Every row belongs to one group in each of 4 separate groupings. Each group adds its own fixed numbers to the row, and there is some noise. The rows also spread widely along 13 directions, which tell nothing about the answers.
Some rows, each with its group in each grouping after it:
[-4,5,18,1,27,24,1,14,29,1,21,12,-12,-12,4,-18,-1,-17,-45,19,-9,-13,18,10,10,-13,-1,10] : W (3) (0) (3)
[23,1,3,17,-10,-10,-13,-7,-12,-7,10,-5,18,-10,14,8,5,9,-1,-5,2,-2,1,1,22,0,9,-4] : C (2) (3) (5)
[22,5,-9,-14,-22,20,14,-2,23,14,13,11,26,-1,20,-19,2,-16,10,32,-6,-3,31,-5,4,-31,9,-6] : C (2) (2) (2)
[-12,-9,8,12,28,9,2,-5,-7,12,9,-4,-14,-7,7,-13,4,-2,-3,-1,-3,16,-6,10,15,-7,-9,-3] : W (1) (3) (1)
[6,1,7,13,-17,19,13,4,15,6,26,-19,-11,-8,5,-20,-13,-20,23,-23,-12,-8,-5,-29,-9,-2,19,13] : B (0) (0) (0)
[2,-3,1,-2,10,43,17,-6,29,4,31,-2,-2,5,-3,-10,-8,3,-28,6,3,-9,25,0,20,-22,-9,-16] : B (0) (1) (5)
[13,10,10,20,-6,-12,-19,-17,-4,-8,-9,7,-1,13,16,-9,-8,1,-13,6,10,-11,0,8,2,-6,2,7] : B (3) (1) (3)
[0,7,-16,-12,11,-12,-17,-21,-16,26,-8,1,25,7,24,-28,2,14,-13,25,-6,19,16,2,-7,-4,-3,-9] : W (1) (2) (2)
[19,1,31,23,22,2,-23,-11,1,-4,4,6,0,-3,2,-7,-2,-1,-17,-1,-12,0,4,13,30,-20,8,8] : B (1) (2) (4)
[8,4,-4,-6,-3,0,7,-10,19,-10,-25,13,14,-11,7,-8,-1,-9,23,28,17,-14,22,10,3,-19,-3,1] : B (3) (2) (4)
[3,2,-3,6,-17,12,4,-15,-4,15,20,-23,-7,-1,27,-14,-10,-11,12,26,5,10,7,-23,10,-17,0,-9] : W (0) (3) (0)
[0,-10,-9,7,18,-9,5,-5,-9,4,-12,17,10,1,1,4,18,7,6,-20,12,7,-3,28,6,1,-11,-5] : W (1) (3) (1)
[-4,-30,15,15,28,6,4,-3,-1,3,10,-22,-9,-37,1,-3,0,-20,1,-3,-10,5,5,-3,20,-10,-5,-6] : C (2) (1) (0)
[2,11,-17,4,6,2,15,-1,10,-10,8,-10,-24,-6,3,4,-5,3,-4,-2,9,-6,-2,0,9,5,-1,-13] : W (2) (3) (5)
[2,-3,-11,10,20,-6,-9,-22,4,1,0,3,17,14,1,-22,-6,12,-35,-33,-3,-6,13,1,-20,17,-1,-5] : B (2) (2) (3)
[2,3,-5,4,-10,9,23,0,-1,5,5,1,-6,4,5,-10,6,-2,21,-6,2,10,-11,0,2,-7,1,1] : B (2) (3) (0)
[9,3,-15,2,8,-13,7,7,7,3,-10,11,-14,-19,16,-11,5,-21,14,3,12,-9,9,5,-16,4,2,3] : B (2) (3) (4)
[-23,-1,12,0,46,2,-10,4,-4,4,7,-13,-21,-32,-2,-15,1,6,-18,0,-12,8,-6,8,13,11,-5,5] : W (0) (0) (1)
[-4,15,38,19,-11,11,-12,-4,0,-7,-18,17,8,1,7,-22,0,6,38,19,3,-4,-8,20,9,-14,9,35] : B (1) (3) (1)
[-23,-14,-1,9,2,-1,11,-9,-17,-9,-14,-16,3,-26,20,-2,-3,3,5,16,16,8,-3,3,8,-1,-18,-7] : B (3) (1) (2)
[-24,14,-21,-13,24,41,41,-14,39,3,4,7,-33,17,-8,-21,-15,5,1,0,15,-5,10,2,-9,-5,-22,-17] : B (0) (3) (4)
[-3,-1,9,11,6,-18,-20,6,-20,16,5,-11,-3,-25,31,-28,2,-17,-17,10,-13,9,-4,-11,-12,10,8,16] : C (0) (0) (3)
[29,-23,5,12,1,21,23,13,28,-6,23,26,-1,-6,3,15,13,-33,-12,-10,12,-13,14,20,28,-35,-5,-8] : B (3) (0) (1)
[-1,3,2,24,-14,-13,12,-4,-27,-10,-14,0,-6,1,19,2,3,3,15,-16,12,13,-31,5,4,7,1,6] : B (3) (3) (4)
[-17,6,14,12,15,-29,-5,14,-16,-17,-33,-4,-22,-49,11,3,15,-8,32,18,13,-5,-20,20,6,12,-2,23] : C (0) (3) (3)
[-7,-4,-1,25,4,-1,20,18,4,-24,19,-20,-33,-26,6,-3,-7,-20,-26,-34,-9,-5,-17,-13,-9,23,8,8] : B (2) (0) (0)
[-7,15,-21,-21,35,-11,5,40,12,19,15,6,-8,-36,0,-30,15,-5,-20,-3,-16,-11,12,7,-27,35,12,18] : C (3) (2) (3)
[-7,2,21,19,18,1,-14,-38,13,-16,-18,-28,-29,-18,8,-8,-26,-14,25,41,5,-6,6,-6,23,-23,-11,-4] : C (1) (3) (0)
[9,11,0,-2,2,-18,-15,-25,-14,14,-19,-7,-21,3,33,-32,-7,-27,-6,44,-17,30,-5,-8,1,-32,6,3] : B (0) (0) (1)
[-6,-2,5,3,20,-5,6,11,-10,0,-6,8,1,-24,18,-8,17,-9,-16,9,-10,10,1,19,3,-2,-1,7] : C (0) (3) (2)
[-10,22,26,13,3,32,18,17,38,-39,14,6,-8,-16,-10,-14,-14,4,-26,-16,-17,-26,0,2,4,15,15,23] : C (2) (0) (4)
[-1,20,-7,-3,-8,7,11,29,10,12,15,2,-27,-14,8,-21,1,-6,21,0,5,-16,-4,-2,-16,14,15,21] : B (0) (1) (5)
[-1,-16,7,13,13,3,11,-4,11,0,-2,-2,-14,-16,13,-10,1,-35,-8,18,0,3,9,5,10,-23,-8,-1] : C (1) (2) (3)
[10,3,-1,-2,-18,16,10,-6,23,-25,11,-6,25,-16,2,9,-3,9,-12,9,10,-19,19,-7,25,-13,-3,-11] : B (3) (0) (3)
[0,-24,6,18,-10,5,11,-22,-3,5,-12,1,18,6,12,-13,-2,-14,20,-10,12,8,3,-2,-4,-20,-6,-2] : B (2) (2) (3)
[2,-4,1,3,5,8,-2,-1,14,7,7,-4,15,-20,13,-19,1,-12,-1,12,-3,-9,21,-5,-3,-2,1,2] : C (1) (3) (3)

New rows. What belongs after each?
[0,1,7,4,-13,30,16,-26,24,-10,10,-8,7,6,3,-3,-13,2,7,23,5,-3,12,-8,28,-30,-15,-13] : C (1) (0) (0)
[-4,15,-5,-6,5,8,-2,-10,-3,4,20,-22,1,-4,16,-22,-10,14,-39,29,-20,13,8,-13,13,0,0,-7] : C (3) (1) (0)
[18,-16,3,8,32,0,-6,-5,22,1,1,11,1,-12,-12,2,7,-14,1,-19,6,-20,25,19,6,-12,-1,-1] : B (0) (2) (0)
[-10,6,-14,3,-16,8,28,3,6,-18,2,-14,-4,-19,16,-5,-3,-3,-1,14,8,-1,1,-8,1,8,-3,-4] : C (2) (3) (5)
[9,10,12,16,1,3,-3,-3,15,2,5,-3,-29,-5,17,-21,-12,-30,17,18,-4,-12,4,-6,-6,-8,10,13] : C (2) (3) (0)
[1,22,12,3,12,5,-1,4,2,20,0,12,-21,15,12,-35,3,-16,-2,19,-23,13,-6,8,-11,-11,14,23] : W (1) (3) (0)
[-2,7,-5,8,5,3,-9,5,-1,22,22,4,-3,1,12,-16,-2,14,23,-8,20,-18,3,2,-11,26,-6,8] : C (3) (3) (0)
[-22,-15,16,15,10,20,27,2,-4,-18,-4,3,11,-13,-5,1,11,12,-1,-12,9,9,-8,21,17,-2,-16,6] : B (2) (3) (0)
[-17,-7,6,10,17,30,20,-14,18,18,13,-11,-30,13,10,-39,-18,-26,-17,5,-14,12,1,-14,-10,-21,-5,-1] : B (1) (1) (3)
[16,-13,5,6,10,-8,3,-2,-3,-1,-16,19,30,-9,3,4,21,-7,7,-3,0,2,9,25,10,-13,-1,4] : C (3) (3) (0)
[-11,20,-11,-3,17,-1,-7,-35,-4,1,-21,0,-1,19,7,-24,-12,26,-5,4,5,7,1,3,-11,6,-10,-7] : B (0) (3) (4)
[27,-10,-10,-5,-9,7,-1,-18,16,33,9,12,13,12,10,-14,2,-14,40,7,17,-8,22,-6,3,-31,0,-12] : B (2) (2) (3)
[-14,6,-10,-4,18,-2,8,-2,0,4,-2,-5,-16,-13,0,-15,2,7,12,-3,1,5,-7,7,1,11,-2,3] : C (0) (2) (1)
[4,-4,2,2,1,1,4,-3,7,-1,-8,-1,8,-19,11,-10,-2,-13,21,12,5,-6,11,3,1,-12,4,3] : B (3) (2) (2)
[-9,-7,-6,2,9,15,14,1,10,6,18,-5,-11,-18,13,-7,-4,-4,-2,2,14,-5,7,-6,7,1,-15,-9] : C (0) (0) (4)
[-8,17,8,13,30,-16,-25,-13,-13,16,-9,0,-19,8,18,-38,-6,-3,-19,14,-19,13,-6,7,-17,11,3,17] : C (1) (3) (0)
[1,10,-14,3,43,-32,-15,26,3,16,-3,11,-43,-26,15,-23,7,-26,-15,0,4,-18,3,14,-35,28,4,18] : B (3) (3) (3)
[5,6,-11,20,-9,25,14,1,6,-5,42,12,-2,23,-5,12,-5,46,-16,-53,33,-21,-6,7,15,27,-15,-15] : B (2) (1) (4)
[17,1,-11,2,-13,-28,-1,1,-14,-16,-18,6,33,-18,14,5,20,0,-11,4,-2,2,10,13,0,5,8,7] : C (0) (2) (0)
[-10,10,1,-9,-31,26,31,18,6,-9,22,-7,7,-21,9,10,11,14,10,22,17,1,-6,-5,34,-12,-9,-2] : W (0) (0) (3)
[29,-11,36,15,14,16,-17,-7,20,18,11,18,0,-1,-2,-7,4,-25,19,-6,-5,-14,9,8,23,-42,11,10] : B (0) (0) (3)
[5,-4,-19,-7,1,19,31,-13,29,-6,-2,5,5,11,-8,-5,-4,-6,-2,-6,3,-8,18,3,-2,-17,-6,-15] : B (3) (1) (0)
[-32,1,10,-9,40,26,18,13,21,16,7,7,-25,-17,10,-40,-6,-21,-22,27,-15,5,8,9,-11,-5,-11,12] : C (3) (0) (2)
[-1,13,3,10,-17,-7,4,-11,-5,-4,-24,12,0,14,24,-26,-5,-12,7,9,-6,9,-11,2,-19,-10,6,16] : B (1) (0) (2)
[13,-13,-16,9,19,-8,-8,12,9,33,21,16,-24,-8,31,-16,-3,-38,-10,4,24,-18,20,-2,-19,3,-9,-1] : W (3) (0) (4)
[13,-7,5,10,-4,6,4,-10,-14,8,12,15,28,23,15,-12,13,5,-48,-4,-15,26,1,10,12,-20,-5,0] : B (1) (0) (0)
[1,12,22,8,-9,19,10,27,16,12,12,27,-26,0,12,-18,7,-21,23,18,13,-14,-4,16,-1,-15,1,33] : B (0) (0) (0)
[13,3,-3,-2,23,-13,-4,-3,2,20,-13,15,-3,0,8,-27,6,-21,11,-5,-23,8,3,10,-18,-8,17,9] : C (2) (2) (2)
[-10,5,15,25,-6,-7,-2,-7,-16,-11,-11,-2,-11,-1,18,-6,-3,2,16,9,12,1,-18,10,5,6,-5,16] : C (3) (3) (0)
[-19,10,-20,-32,39,-4,10,19,4,15,-21,13,10,-28,0,-35,19,5,-11,19,-13,9,18,19,-28,17,-1,11] : B (2) (3) (5)
[-10,3,-2,-8,32,6,12,7,12,2,-9,3,-23,-24,0,-11,8,-12,1,21,3,1,8,16,6,-11,-7,2] : B (0) (3) (5)
[0,8,20,14,23,2,-13,19,3,2,19,-2,-29,-30,9,-6,4,-7,-13,9,3,-13,-1,10,16,1,1,13] : B (0) (3) (3)
[10,3,-14,-31,27,33,6,12,19,56,47,15,8,-1,6,-29,8,7,-8,23,-2,5,32,2,16,-15,-8,-14] : C (3) (2) (4)
[-1,4,1,5,-11,10,13,8,0,6,7,-4,-9,-8,16,-14,0,-11,8,9,-2,1,-2,-3,1,-5,6,8] : C (0) (1) (5)
[4,-15,2,3,13,-10,-2,-5,-14,8,2,-13,9,-24,15,-8,7,-14,-14,12,-16,18,1,-4,14,-11,-1,-3] : C (3) (0) (0)
[26,-8,-3,25,-25,-23,13,13,-21,-21,6,-13,-1,-30,22,25,18,-19,-10,-19,1,6,-17,-5,21,-3,14,-3] : B (0) (3) (3)
